The rows of a group lie close to one hidden flat surface of 12 dimensions, which passes through zero. Surfaces can cross.
In the rows, zero is written as 128.
Known rows, each followed by its group:
[119 147 148 113 114 114 143 110 169 141 121 141 105  95 123 143 134 130
  97]	Q
[121 128 146 125 124 104 127 115  90 119 163 121 121 115 131 133 114 146
 101]	Q
[111 113 119 120 125 156  94 161 101 166 145 127 114 100 111 170  91 179
 122]	A
[110 161 117  95 143 131 117 122 204 155  90 149 133 139 130  92 141  83
 137]	C
[131 118 130 129 108 117 120 125 107 137 117 135 140 112 119  89  84 138
 106]	Q
[117 125 146 163 129 187 135 141 120 114  77 116 140 151  96 129  85 116
 125]	G
[143 131 128 140 101  85 133 124 139 133 145 136 109  92 152 115 154 129
 103]	G
[110 104 109 135 102 120 164 111 153 118 118 138 147 121 139  93 128 112
 133]	A
[110  95 110 123 103 115 151 122 105 110 163 115 140 112 183  82 101 135
 131]	A
[127 158 123 172 133 134 126 101 104  81 160 146 137 157 144 125 135 147
 148]	V
[166 151 145 138 130 136 115 126 112 144 123 139 118 131 122 173 114 123
 116]	Q
[ 87 144 115 128 104 129 143 117 153 102 138 138 141 127 174 120 177 110
 184]	V
[121 141 134 114 147  99 107 117 126 129 161  79 129 137 160 108 123 111
 140]	C
[138 130 136 127 132 114 157 101 110  95 154 126 122 129 110 146 124 180
 108]	A
[118 123  75 119 124 149  84 126 123 150 152  99 183 139 139 113 150 106
 108]	T
[145 108 142 149 162  91 105 107  61 124 202 123 111 142 146 147 123 125
 149]	T
[142 124  91 169 152 143 138 125 105 110 130 125 150 171  72 142  98 178
 117]	V
[ 98  82  87 130 117 107 151 142  99 139 144  84 166 145 125 149 130  97
 149]	V
[110 124 156 127 167 132 107  99 154 141 168 133  83 108 113 132 109 163
 131]	G
[127 135 124  88 138 109 143  99 156 166 138 119 126 116 101 152  86 138
  95]	Q
[133  78 114 115 110 162 122  87 135 149 134 117 165 100 107 117 111 113
  96]	G
[ 83 118 159 172 142 162 131 117 137 118 139 101 106 127 117 152 114 115
 133]	G
[208 185 136  97 102 160  92 119 162 155  92 193 122  99 180  90  94 138
 128]	T
[141 147 119 126 136 128 109 141 163 129 154 151  94 109 170 117 172 146
 122]	Q
[142 149 156 121 126 133 142 100 133 114 146 145 110 118 159 139 133 114
 103]	T
[155 136 131  93 154 144  81 104 112 134 179  93 143 136 190 105 128  89
 111]	T
[126 107 156 132 134 110 165 156 146 122 119 140  73 107 131 139 151 129
 108]	A
[145 119 129 131 174 122 136  61 168 134 146 162 119 141  96 100  99 136
 132]	V
[ 98 137 132  59 135  88 166 136 174 149 151 144  79  97 140 188 158 155
 147]	V
[190 122 110  90 125 129 139 146 108 125 118 107 146 133 132 144 141 143
  89]	G
[164 160 107 143 138 137 121  95 109 102 146 141 169 180 180  98 132  71
 134]	C
[164 120 121 126 150 150 130 114 148 144 148 126 112 120 125 156 113 148
 107]	Q
[152 178 135  79 158 102 110 171 123 133 139 150  91 145 180 136 142 138
 144]	A
[130 135 116  98 161 109 132 136  98 132 124 107 154 184 115 147 109 105
 172]	Q
[151 112 109 126 151 153 157 162 195 123 118 129  81 111 145 101 124 181
 107]	A
[107 117  73 121 142 130 122 143 114 119 154 140 148 145 114 107 122 188
 130]	Q
[120 162 168 183 110 124 139 126 141 125  88 143 107 124 114 131 103 103
 113]	T
[105 113 142 153  95 146 154 143 122 122 115 136 133 123 165 154 175  36
 101]	A
[115 149 149  66 156 112 116  92 143 139 164 151 116 127 158 121 150  91
 105]	T
[145 145 144 155  99 100 106 114 101 132 137 171 120 101 131 101 123 132
  76]	C
[107 158 109 125  82  88 142 143 141 136 116 185 123 105 142 141 164 143
 152]	V
[153 120 113 181 112 122 112  83 142 159 151 192 121 100 113 134 127 126
 107]	V
[103  98 145 110 133 110 177  92 133  78 158 162 104 114 144  86 138 160
 136]	Q
[ 92  96 123 159 134 154 120 130  93 121 121 102 157 147  68 132 118 115
  85]	T
[132 107 134 108 155 114 180 118 146  97 139  76 115 142 124 126 123 143
 108]	G
[ 96 107 123  86 140 109 132 123 115 140 104 166 150 145  85  96 120 112
 138]	T
[125 136 134 143 138 104  98 135 114 130 161 115 107 118 136 133 139 157
 156]	C
[131 113 167 122 120 132 133 138 155 133  87  63 119 109 124 111 121  96
 112]	Q
[136 150 146 125 125 152 104 115 115 126 121 118 142 130 127 115 100 128
 104]	A
[139 159 126 121 143 124 112 131 109 144 154 118 118 132 112 186 118 155
  94]	Q
[137 117 159  79 137  78 132 102 118 166 136 149 118 124 167 113 105  43
 136]	V
[132 157  93 156 130 132  94 164  82 117 160 138 138 151 146 159 165 150
 132]	Q
[133  90 102 144 144 124 129 102 127 132 147 134 143 138 106 109 115 131
 141]	C
[101 139  99 119 109 146 109 175 171 166  77  73 151 122 112 125 110 127
 144]	C
[169  99 134 177 146 125  78  99  92 139 115 119 151 146  61 107  94 140
 176]	A
[ 94 169 126 131 181 128  95 112 155  96 163 132 113 157 141  61 128 159
 128]	G
[ 90 120 112 148 121 168 129 118 157 132 104  75 174 145 111 108 120  72
  88]	V
[151 143 146 149 110 110 141 103 122  96 149 146 116 117 169 107 148 120
 103]	A
[101 133 133 122  88 105 136 145 131 124 131 161 112  93 154 140 195 119
 119]	T
[192 101 116 111 175 134 160 119 102 120 154 165 107 149 107 154 119 163
  73]	C
[124  89 115 103 107 126 143  84  90 116 179 120 154 101 114 150 138 160
  81]	G
[120 163 146 120 122 173 106 140 150 138  99 123 135 132 163 124 127  72
 126]	V
[117 108 107 142 138 153 140 116 133 142 158  80 146 137 129 172 135  82
  80]	V
[135 133 126 115 164 130  99 145 148 141 153  89 107 126 127 132 149 135
  77]	C
[ 89 129 117 119 127 115 148 115 155 134 119 132 136 132 108 125 116 128
 150]	V
[148 114 100 156  94 160 122 159 122 135  86 160 148 122 120 124 135 138
 147]	T
[122 175 111 110 114 155 103 137 134 136 130 134 161 147 186 149 185  53
 122]	G
[111  91  93 131 154 149 134  94 176 148 167  77 141 127 118 142 128 120
 130]	C
[153  97 127 173 128 145 162 106 133 134 131 170 106 118 103 175 106 149
 152]	G
[142 132 113 130 179 108  87 141 141 136 166 119  94 132 122 104 129 192
 146]	G
[122 125 100 166 109 138 114 132 142 142 140 130 130 108 110 148 143 161
 122]	C
[ 91 144 133  98 130  99 123 148 171 129 113  93 116 112 115  96 154 147
 119]	V
[165 114 144 179 148 126 123 105 108 108 123 112 134 156  82 149 153 114
 137]	A
[126 125 105 130 133 134 105 107 144 145 154 150 134 126 142 121 144 116
 145]	G
[136 156 162  93 127 104 165 101 105  97 128 128 129 141 142 117  86 136
 107]	C
[161 170 130 130 146 116 138 118 135 122 141 145 104 140 126 157 113 169
 116]	T
[111 136 124 114 122 140 107 115 144 176 123 171 123 101  81 169 102 162
 135]	A
[157 137 110 135 137 146 110  97 130 146 145 164 138 129 118 135 106 140
 112]	T
[124 127 128 152 100  98 107 117  96 138 166  95 136 108 164 132 107 125
 160]	C
[138 106 110 116 126 103 156 111 120 140 140 178 122 125 106 160 122 157
 172]	G
[134 127 138 116 155 130 119 136 117 120 144  76 120 138 122 131 105 156
 115]	C
[144  97 135 138 104 143 127  79 150 150 145 173 118  79 140 124 113 126
 137]	T
[166  94 141 144 127 161 152  95 131 130 140  88 132 117 125 163 104 111
  88]	Q
[113 141 120 119  96 100 143 111 117 111 124 142 149 120 132  94 113 145
 124]	A

New rows, each followed by its group:
[133  91 101 130 142 121 139 101 117 126 154 108 159 153 138 110 120  97
 144]	C
[ 85 132 162 130 118 107 141 126 132 127 104 129 121 125 127 110 108  93
 154]	G
[111 119 145 111 116 133 135 135 120 147 108  94 142 123 127 132 105  72
  79]	V
[133  82  97 168 127 143 141 123 123 122 160 107 140 133 139 146 155 113
 140]	A
[166 148 138 120 152 127 134 101 110 104 141 143 126 150 124 137 114 156
 127]	A
[176 146 126 168 157 165 120  97 186 119 127 125 118 142 121 141 173 111
 109]	A
[153 109 146 102 145 129 146 127 107  91 149 108 115 131 153 127 146 145
 132]	V
[174 154 118 182  97 138 133 131 158 137 112 159 106 105 138 152 114 165
 145]	T
[123 143 146  91 146 114 159  96 152  97 126 111 125 137 122  93 107 150
 111]	A
[139  93  74  76 152  87 150 152 151 166 114 167 138 157 132 115 153  90
 175]	C
[107  93 136 143 139 168 112 108 172 150 150 113 116 100 133 137 160  80
 100]	C
[135 132 121 130 127 169 108 153 161 160  91 118 127 119 112 139 109 129
 133]	C
[140 103 139 129 132 148 136 109 124 134 103 117 147 138 117 112  87  96
 135]	Q
[128 148 170 184 172 139 100 150 100  93 128 115  85 155 122  95  82 162
 141]	G
[113 147 126 123 114 101 159 128 121 130 129 134 129 126 111 157 126 131
  74]	V
[124 152 142 160 155 175 101  62 197 137 154 157 106 118 127 146 127 138
 181]	C
[183 136 127 190 122 150  99 123 105 129 134 162 122 126 116 158 144 141
 119]	A
[153 130  97 151 128 154 148 127  99  92 115 137 166 167 108 122 122 146
 103]	C
[161 110 108 139 154 134 144 112 119  98 173 111 129 149 162 129 137 140
 139]	A
[147  92 100 116 140 169 101 168 143 175  81 107 153 144 130 108 113  67
 140]	C
[107 135 123 136 152 157 121 112 127 123 141 145 133 151 111 155 134 123
 145]	Q
[143  95 118 105 158 159 166  86  98 103 143 176 154 170 116 144 125 105
 122]	T
[134 102 115 172 129 131  86 111 131 142 142  93 144 119 101 104 121 138
 145]	A
[ 87 149 128 108 102 164 126 115 133 138 125 145 149 116 124 176 151 105
 109]	G
[133 130 107 134 134 120 147 113 149 115 135 160 125 132 107 131 139 175
 145]	V
[145  87 126 176 111 142  82 128 101 166 144 118 129  96 130 127 101 116
 139]	C
[146 104 144  87 208 162  74 150 109 149 150 140 103 161 134 139 161  89
 150]	T
[148 152 132 117 160 139  76 173 146 143 111  90 106 135 126 106 118 156
 127]	A
[116 157 140  91 141 118 144 116 140 111 113 115 137 150 116 124 127 124
 120]	A
[111 131 115 181 168 158  95 170 142 145 124  76 117 158  91 167 148 115
 125]	T
[161 109 160 123 157 105 155 148 112  99  86 129 105 156 109  84 102 139
 144]	A
[174 177 151 103 147 149 116 151 132 140 126 116  93 130 155 185  88 168
 161]	C
[153 118 158 109 172 134 116  97  98 114 149  78 140 162 150  87  73  89
 118]	C
[101 150 104 141 101 126 140 137 144 137  89 143 156 135  96 122 118 122
 108]	V
[145 143 131 131 146  96 124  81 124 134 178 144 121 137 160 133 116 107
 144]	T
[137 104 138 151 147 148  94 143  94 122 130 120 132 147 137 114 137 103
 171]	C
[120 116 142 117 127 119 142  89 122 118 172 135 117 106 128 143 131 147
 102]	G
[131 130 142 145 127 131 127  87 123 110 149 164 131 131 149 109 149  90
 113]	C
[142  88 118 125 129 119 154 152  82 113 150 148 122 135 145 159 175 109
 127]	C
[171 149  84 133 165 152  84 122 125 157 142 171 152 177 149 133 136  82
 155]	T
[117 119 173  91 130 127 193 110  98  75 121 153 115 135 117 139 129 139
  91]	T
[144  92 142 171 110 134 125 109 141 154 138 126 108  90 135 143 121  99
 128]	G
[130 110 145 125 146 166 148  92 131 140 143 131 121 127 126 167  90 106
 115]	V
[121 149 160  87 157  95 134 143 111 126  85 123 123 159  67 137 118 139
 147]	A
[150  99 145 126 169 116 145 128 140 131 130 135  94 140 118 140 136 117
 156]	A
[ 96 125 145 139 101 134 138  76 141 108 153  93 146 102 137 104 124 116
  82]	A
[167  69 126 175 131 154  98 106  90 165 164 119 135 112 127 149 100  89
 106]	V
[ 89 161 113  84 126 137 170 153 184 114  52 109 154 154  80 111 132 141
 105]	A
[117 214 156 189  82  83  90 150 128 153  91 177 106 105 111 122 117 125
  88]	T
[180 179 119 145 135 155  91 106 135 141 161 152 120 123 150 156 120 147
  83]	T
[129 151 153 161 111  94 121  92 135 146 130 155 114 108 130 114  91 113
 131]	T
[159 101 116 114 142 131 135 125 135 154 111 194 122 134 121 117 131 100
 136]	C
[162 118 109 137 128 158 124 138 143 140 105 120 142 133 130 118 116 121
 121]	Q
[164 112 103 172 126 126  91 148  86 141 130 153 136 135 109 118 116 158
 148]	C
[151 121 102 126  78 130 130 140 185 149 123 136 118  73 185 122 157 145
 179]	T
[126 138 131 196 123 173 120 146 142 129 140 144  94 110 114 203 183 131
  84]	T
[135 125 119 121 142 119  97 161 133 155  99 115 134 146 129 101 117 105
 177]	G
[ 83 135 135 158 100 125 124 117 140 142 138 126 122  93 108 149 121 138
  97]	V
[102 152 163  95 165 147 119 126 121  91 137 114 116 155 149  98 128 119
 114]	Q
[113 113  87 116  89  98 130 144 112 123 135  97 165 116 147 101 144 146
 149]	T
[159 141 138 114 182 159 146 114 139  98 114 161 110 160  77 123 117 181
  82]	C
[110 147 185 130 128  99 132 157 112 111 124 129  75 106 130 148 155 137
 108]	T
[145 147 126 126 118  91 135  86 140 143 176 153 108  96 146 143 123 146
  84]	C
[143 112  97 130 158  81 113 106 150 145 166 125 129 137 130  99 157 115
 143]	V
[146 122 128 105 112 121 128 125 139 164 133 145 117  97 128 181 146 123
 129]	G
[ 97 143 149 134 130 173 146 107 130  83 113  65 157 155 130 125 101 120
 149]	C
[ 59  82 156 127 115 130 137 153 138 125 114 101 106  91  90 136 165 135
 126]	C
[111 159 124 113  87 101 166 152 105 105  93 129 147 137 133 142 110 159
 176]	C
[115 142 116 110 124 114  84 139 100 139 139 105 152 125 116 100 119 146
  89]	T
[134 101 115  67 109 131  91 119 130 150 148 124 148  88 166  81 136 130
 132]	T
[135 125 130  88 148 110 127 156 130 147 133 106 110 130 150 139 134 114
 132]	C
[176  99  81  77 146 131 167 111 123 111 129 140 166 167 154 107 102 144
 197]	T
[121 100 113 139 143 175 130 111 131 128 132 113 151 140 102 129  98 132
 115]	Q
